Every row belongs to one group in each of 4 separate groupings. Each group adds its own fixed numbers to the row, and there is some noise. The rows also spread widely along 14 directions, which tell nothing about the answers.
Some rows, each with its group in each grouping after it:
[-281,-144,-204,-39,-101,81,-196,275,-160,525,56,98,-25,1,356,448,-241,-104,93,-225,-54,-79,-253,-105,8,239,-12,89,-153,-64,-150,-297,416,-88,195]  (0) (3) j_345 j_992
[39,-387,-304,-101,-317,176,-169,118,-70,-146,128,141,55,76,179,-108,163,92,65,-501,-94,163,85,186,111,41,-233,-112,173,-228,185,23,-27,5,-117]  (1) (2) j_458 j_325
[-33,-33,31,-157,65,-120,10,-128,-172,135,300,-293,61,56,9,-12,65,-430,27,11,125,23,-141,158,102,63,162,309,-36,-46,-54,45,235,306,-103]  (4) (5) j_345 j_963
[-60,-212,-423,-57,-97,-179,-188,-4,3,-8,113,94,133,233,176,-125,84,31,200,-406,62,98,0,-192,143,258,-170,-67,-389,16,100,-86,-127,48,132]  (2) (4) j_458 j_157
[-18,-70,-279,-190,-261,72,80,111,48,159,21,-25,28,44,62,254,-5,65,59,-332,14,234,236,425,-47,126,-189,16,207,-286,282,-138,197,-235,-5]  (4) (0) j_899 j_856
[-197,152,-231,-123,-53,256,13,226,65,-173,-276,44,24,250,123,-152,15,-134,-151,41,-114,0,26,-45,-26,-153,-118,-128,-35,117,58,68,-87,-41,129]  (3) (1) j_899 j_963
[84,-202,40,-36,-165,40,-156,155,143,-213,92,211,-73,-83,-37,-8,-222,9,22,-176,37,-32,-20,2,1,90,-67,-29,-22,-204,-160,10,223,-8,-117]  (0) (5) j_345 j_157
[105,-360,-163,-175,-365,115,-142,289,-3,-84,48,32,197,83,171,-156,-54,-181,64,-335,106,-3,23,245,43,14,-165,-21,-30,-344,-131,-100,282,20,-273]  (2) (2) j_899 j_325
[128,-16,-127,113,33,-100,-12,33,161,-109,-14,108,-205,-29,-76,-17,33,107,-117,-68,-10,198,320,92,-132,-99,-38,16,7,-86,121,186,33,-133,71]  (1) (1) j_458 j_992
[110,-431,393,-56,-69,-377,14,37,-230,224,11,247,171,-343,-26,-120,163,266,-80,-177,108,-33,466,189,92,-209,-270,11,-45,-183,59,429,-120,-110,-426]  (3) (0) j_899 j_856
[-64,-165,17,61,24,-61,-20,-26,-180,-83,56,-61,-18,240,-102,90,-113,-280,82,-9,223,-76,78,92,124,71,-36,157,-77,-248,-49,107,202,5,62]  (1) (4) j_345 j_856
[40,-135,57,0,99,-98,107,-175,-257,-26,162,-202,-145,-103,80,-185,551,-217,-300,-93,-4,312,246,477,48,-336,-31,251,343,-21,222,383,-130,212,-307]  (0) (3) j_458 j_992
[-132,338,-44,-46,76,-65,166,258,203,37,-362,332,-104,-29,170,24,38,-59,-274,149,-132,-7,-200,1,-194,-215,-162,13,-90,146,-121,-26,42,-31,-117]  (0) (1) j_345 j_157
[-35,41,-124,-130,7,-178,233,-236,-72,-70,122,-229,67,213,-216,99,70,-19,145,-140,84,137,66,304,112,191,-185,191,13,-175,255,56,-72,-71,-33]  (4) (1) j_899 j_325
[58,41,-156,-23,-95,-127,262,-78,182,-821,-87,27,18,432,-194,-202,167,-190,-27,-14,2,106,-85,246,129,2,-303,91,13,-282,-103,122,-139,72,-345]  (2) (3) j_458 j_856
[-183,21,64,285,307,-162,200,-133,-356,376,-76,172,-339,37,75,401,166,-36,-248,168,-99,175,2,-280,-124,-120,122,251,-117,213,159,248,-65,119,44]  (1) (4) j_345 j_856
[-165,24,86,173,271,-110,69,-88,-180,-56,99,-40,-388,54,-223,282,-32,-166,115,121,245,-106,-122,36,-36,82,-24,200,75,10,90,86,115,-127,296]  (3) (3) j_345 j_325
[333,-61,20,268,89,-531,95,-35,-53,444,-50,205,-333,-161,-112,77,165,-40,90,-65,378,283,360,273,-388,-240,-18,160,39,-85,454,31,209,-87,-222]  (4) (0) j_899 j_856
[-106,-208,-82,-105,23,-286,-57,14,-85,251,202,2,187,-181,165,114,100,172,48,-181,-6,-2,101,-205,163,177,-118,50,-460,83,-193,129,-35,-107,55]  (3) (4) j_899 j_325
[-80,291,-55,-112,-77,57,-15,194,54,244,-156,77,-17,44,38,5,-199,-212,57,139,-60,-1,-260,-314,-109,1,105,-72,-192,278,116,-277,146,217,-72]  (2) (4) j_345 j_963
[-14,-173,-126,88,26,-366,149,-262,-76,-272,28,85,-55,291,-91,-15,261,66,128,-187,86,183,2,44,64,83,-270,161,-136,-146,171,179,-203,6,-150]  (3) (2) j_345 j_963
[-65,-41,167,-331,-108,119,177,-101,-123,216,75,-176,184,14,-103,-73,-52,-4,-141,-56,-110,104,174,291,50,-30,14,158,147,-117,285,269,-128,142,-187]  (4) (1) j_899 j_963
[-161,-153,-104,-230,-141,276,-107,118,-167,-31,29,-121,110,112,193,-167,89,-94,-192,-147,-102,4,55,171,178,-58,-58,14,121,4,51,167,-53,116,6]  (1) (5) j_899 j_992
[82,28,350,99,74,-303,107,98,-198,343,-118,58,192,-256,-70,78,-119,-57,-172,220,-103,-25,395,-193,28,-241,63,33,-328,53,-182,251,185,65,-347]  (4) (1) j_345 j_992
[65,-168,33,74,-33,-354,-88,-48,0,-160,24,355,-16,-27,-158,-17,-31,354,200,-162,31,-40,168,-216,158,134,-304,-154,-204,-4,148,152,-225,-138,-89]  (1) (4) j_458 j_856
[108,-305,-47,-22,-152,225,-331,142,-51,-231,211,118,-57,-35,54,-280,-28,69,-67,-186,-168,51,107,-293,140,-10,77,-204,-7,83,-8,120,-106,245,-79]  (4) (2) j_458 j_992
[-51,-82,-8,-204,-119,231,-84,-92,-158,-93,366,-273,-48,-74,15,122,85,-186,-19,-150,-116,194,-111,105,204,178,82,61,269,-54,54,-57,124,269,-132]  (0) (0) j_345 j_856
[-44,-61,-143,183,183,-217,60,-89,-67,17,182,67,-392,18,93,370,179,-40,-97,-51,31,223,-59,8,-142,-10,44,256,-37,-42,-25,107,200,-37,94]  (4) (1) j_345 j_963
[-131,-331,-227,96,-63,26,-134,241,-1,209,-104,283,-160,214,127,170,-231,124,30,-244,107,-52,38,-111,-132,102,-110,56,-230,-184,-7,4,103,-241,275]  (3) (4) j_899 j_992
[-22,-171,-7,-152,18,196,-105,150,229,95,89,27,-149,-48,-14,-92,-199,-70,-180,-132,207,-13,237,340,-220,21,86,141,68,-240,6,204,157,-163,388]  (4) (2) j_345 j_157
[-58,77,77,-66,-21,54,-24,216,-67,267,-246,69,123,0,36,-146,-177,-148,-92,135,-20,-68,166,-174,-79,-194,44,-82,-185,129,65,112,59,48,-52]  (3) (1) j_899 j_963
[15,141,-312,-4,-187,-16,28,95,-53,-273,-108,-24,185,226,125,54,98,-153,13,-53,-128,156,27,-133,185,46,-152,-115,-124,56,-26,-176,149,53,-187]  (1) (2) j_899 j_157
[-107,46,9,-156,92,-135,-79,184,-135,553,33,29,43,-248,307,-20,133,-50,-193,7,-89,-4,-231,-162,-57,-116,57,89,-187,309,-120,-22,41,212,-158]  (3) (1) j_899 j_992
[-128,-93,304,-295,-90,292,-3,257,173,81,10,40,-2,-152,-139,28,-496,7,-173,5,90,-214,146,244,-73,87,51,84,93,-279,-99,166,214,-161,228]  (2) (0) j_345 j_157
[41,-162,318,205,280,-505,-229,97,-184,-202,-91,318,-118,26,-72,-334,63,-242,67,182,509,-434,-30,29,87,-269,-227,60,-215,-23,-250,277,58,-5,-77]  (1) (1) j_345 j_856
[-73,-11,-415,-193,6,39,-94,-114,263,65,224,-111,-61,49,24,-13,31,296,10,-325,-171,288,177,-29,-23,292,-2,-26,-130,79,274,42,-264,-79,386]  (4) (1) j_458 j_992

New rows, each followed by its group in each grouping:
[-43,61,107,-77,136,-205,104,-67,-37,182,-72,67,6,84,-141,-218,-37,7,36,90,126,-95,-13,-42,-50,14,-80,110,-210,138,225,160,-264,61,17]  (4) (2) j_899 j_325
[-28,23,-94,-357,-205,275,-208,82,267,-37,173,-213,-46,7,-238,-59,-347,34,252,-232,218,-64,24,375,46,313,-51,-63,272,-181,318,-188,156,-178,365]  (1) (4) j_345 j_992
[217,109,-10,-107,-67,57,179,-122,332,-377,159,-133,-163,-66,-364,-86,-43,87,-71,0,-79,262,31,38,-142,74,64,75,50,-79,101,120,-54,66,-165]  (3) (1) j_899 j_325
[-88,-298,92,39,61,-123,239,-33,135,-228,-63,200,-133,35,-79,145,11,197,-289,-77,-17,83,377,234,-114,-80,-162,241,-103,-384,-143,581,-57,-321,64]  (3) (5) j_345 j_963
[-167,311,194,-226,47,308,201,-56,-34,-15,-68,-301,-65,42,-271,61,-185,-118,-204,231,-133,25,106,244,31,-26,83,99,310,28,233,169,-23,49,128]  (1) (1) j_345 j_992
[-126,57,392,-7,79,185,169,249,-93,-213,84,1,-181,-327,-91,392,-157,-136,-306,320,-139,-159,10,-12,73,-124,73,93,129,-108,-496,225,388,-111,-82]  (3) (0) j_345 j_325
[54,-452,229,179,38,-80,27,89,-46,258,0,228,-241,-207,-2,104,-103,180,-308,-86,58,105,490,164,-213,-198,45,218,-46,-293,-3,492,84,-198,-10]  (0) (3) j_899 j_992
[-165,117,-158,2,117,-127,-17,219,-87,522,-143,165,-152,-85,181,121,28,-95,61,-32,145,-33,5,8,-172,-65,-78,15,-134,210,219,-106,74,-123,244]  (2) (4) j_458 j_325
[143,209,-148,90,-112,-155,-138,-14,33,-260,-167,147,-161,324,-331,-254,-114,-121,503,-63,262,-27,-159,-111,-37,34,-177,-248,58,116,565,-336,-18,101,-76]  (4) (1) j_345 j_963
[-180,-43,206,-80,143,-211,110,-95,-122,217,9,36,-88,-35,-139,154,-95,138,-14,4,112,-116,104,209,48,85,-123,221,11,-78,150,270,-49,-169,151]  (1) (5) j_345 j_992
[-13,-242,-119,6,117,-41,-390,129,-127,305,331,47,-238,-308,293,89,165,-92,-36,-206,122,62,-88,-154,-69,22,140,9,-94,164,-145,-22,239,96,184]  (3) (1) j_345 j_856
[10,-173,-66,111,24,-111,78,-175,-169,-243,121,68,-61,277,-161,74,-19,10,76,-134,-8,81,100,-101,133,161,-98,88,-65,-142,137,158,-91,60,-24]  (4) (2) j_458 j_157
[63,97,-159,-134,-22,-302,-233,261,287,357,-1,215,51,-389,287,-7,26,49,22,-115,54,48,-11,-97,-129,27,-107,-115,-352,162,-222,-193,240,-91,-38]  (0) (1) j_345 j_856
[-2,248,-394,366,220,-425,170,68,166,195,-269,347,-304,24,65,254,169,92,58,42,-31,241,101,-345,-344,-50,-119,-8,-407,261,172,-74,-1,-245,186]  (3) (3) j_458 j_325
[-84,-91,132,-117,-17,155,24,-149,-143,63,210,-156,-2,-21,-128,134,-172,-78,-71,-7,-140,102,72,-114,112,220,149,121,-7,-25,53,155,-15,211,-18]  (0) (5) j_345 j_856
[-33,-156,-124,170,46,-23,-43,-28,-178,-254,10,-28,-182,256,8,-32,116,-226,-52,-51,64,114,45,-87,33,-48,30,106,-91,-3,7,127,32,164,6]  (2) (5) j_345 j_992
[116,6,79,64,-19,16,-209,349,9,-28,-40,171,-307,-157,-10,83,-193,-198,23,78,280,-122,-14,62,-148,-135,-10,-75,135,-11,-88,-135,430,-106,-8]  (2) (1) j_899 j_856
[-63,-87,-211,0,52,-263,-42,-105,-135,193,49,78,-102,156,138,-146,324,-118,129,-209,132,154,-212,-3,-70,-34,-86,119,-93,104,318,-28,-111,205,-80]  (3) (0) j_345 j_963
[104,-71,300,-258,-67,-256,145,-35,-6,139,33,-17,78,-216,-160,-232,133,143,-73,-86,122,21,242,506,19,-171,-195,123,215,-131,265,248,-133,-13,-374]  (4) (0) j_899 j_992
[-5,-169,48,-306,-113,-43,9,-34,3,185,291,-141,136,-158,-57,64,-92,54,91,-238,71,-6,115,394,113,226,-114,167,95,-291,79,104,109,-103,8]  (1) (2) j_458 j_325
[-98,-68,-5,1,162,-223,126,-157,-94,123,103,-17,-198,157,23,-11,153,-88,-93,-50,55,118,-268,17,-76,48,50,344,-142,-1,72,104,-116,251,-66]  (2) (0) j_345 j_992
[11,-38,109,28,149,203,-46,38,28,353,109,146,-545,-176,-24,22,-69,115,-320,75,-65,175,-129,-155,-352,-131,333,174,147,232,292,191,-81,204,140]  (1) (4) j_899 j_992
[87,-73,-79,91,100,-209,-83,-52,-55,274,124,64,-120,-75,142,-13,99,-84,-113,-22,-44,237,-63,-314,-120,-18,149,119,-310,165,-14,51,-6,299,-172]  (0) (1) j_899 j_856
[157,67,15,-100,-12,-70,-118,199,161,221,-87,-37,-7,-150,-63,-309,-105,-174,-28,-14,197,31,294,226,-184,-183,43,-30,-26,-6,152,27,147,3,-23]  (2) (1) j_458 j_992
[84,-41,56,94,202,-285,-123,-75,-239,369,97,4,-135,12,12,-152,85,-256,59,82,274,22,-20,-142,-91,-71,129,139,-167,230,192,31,-14,275,-38]  (4) (2) j_899 j_856
[-15,-104,158,98,108,2,-171,188,51,37,-77,310,-443,-133,-31,-120,-78,72,-93,11,196,-89,1,43,-193,-187,-39,-5,102,55,134,149,-10,-72,127]  (0) (4) j_345 j_992
[-21,320,-93,23,74,-244,-142,200,73,-12,-27,33,-3,-206,161,162,36,-163,27,180,10,-37,-12,-219,71,-50,-40,-134,-238,265,-260,-160,386,-88,12]  (1) (1) j_345 j_963
[229,-171,-168,-30,-87,-120,-412,129,137,67,263,38,-182,-336,70,-179,111,-21,158,-328,288,163,178,36,-96,33,55,-154,7,71,188,-154,244,7,111]  (2) (0) j_345 j_157
[191,123,-162,-8,-44,-139,-109,167,484,236,-39,370,-204,-178,-55,-146,-251,199,127,-80,-4,97,-98,-305,-366,131,10,-115,-306,127,157,-190,-12,-38,47]  (0) (2) j_458 j_325
[-1,91,55,-122,170,-354,27,-162,-134,299,185,-178,147,-11,-96,-54,-12,-229,108,16,219,-34,10,114,94,128,18,224,-166,4,90,58,105,164,0]  (1) (1) j_458 j_157
[87,-232,19,-44,-125,92,-124,-143,-76,178,224,-113,-35,172,-264,-22,-383,54,167,-183,37,81,14,-149,-4,281,175,101,-83,-150,321,19,12,202,48]  (1) (1) j_899 j_992
[-61,138,85,206,119,-65,189,-92,-182,-265,-163,34,-306,466,-416,26,-204,-259,245,223,287,-162,-199,28,-22,30,-99,153,99,-123,347,-13,35,21,65]  (1) (0) j_899 j_325
[-10,166,221,-334,38,129,-175,282,271,217,-86,-180,175,-391,-46,-391,-193,-114,-216,188,141,-183,446,161,-60,-159,93,-127,-90,152,-110,195,83,-142,261]  (3) (2) j_345 j_992
[-138,-90,-130,-100,-48,-26,-106,37,-236,70,-27,124,-32,205,25,-159,99,-63,237,-264,97,-88,-279,56,89,56,-239,-58,83,74,362,-110,-197,135,-35]  (2) (1) j_458 j_325
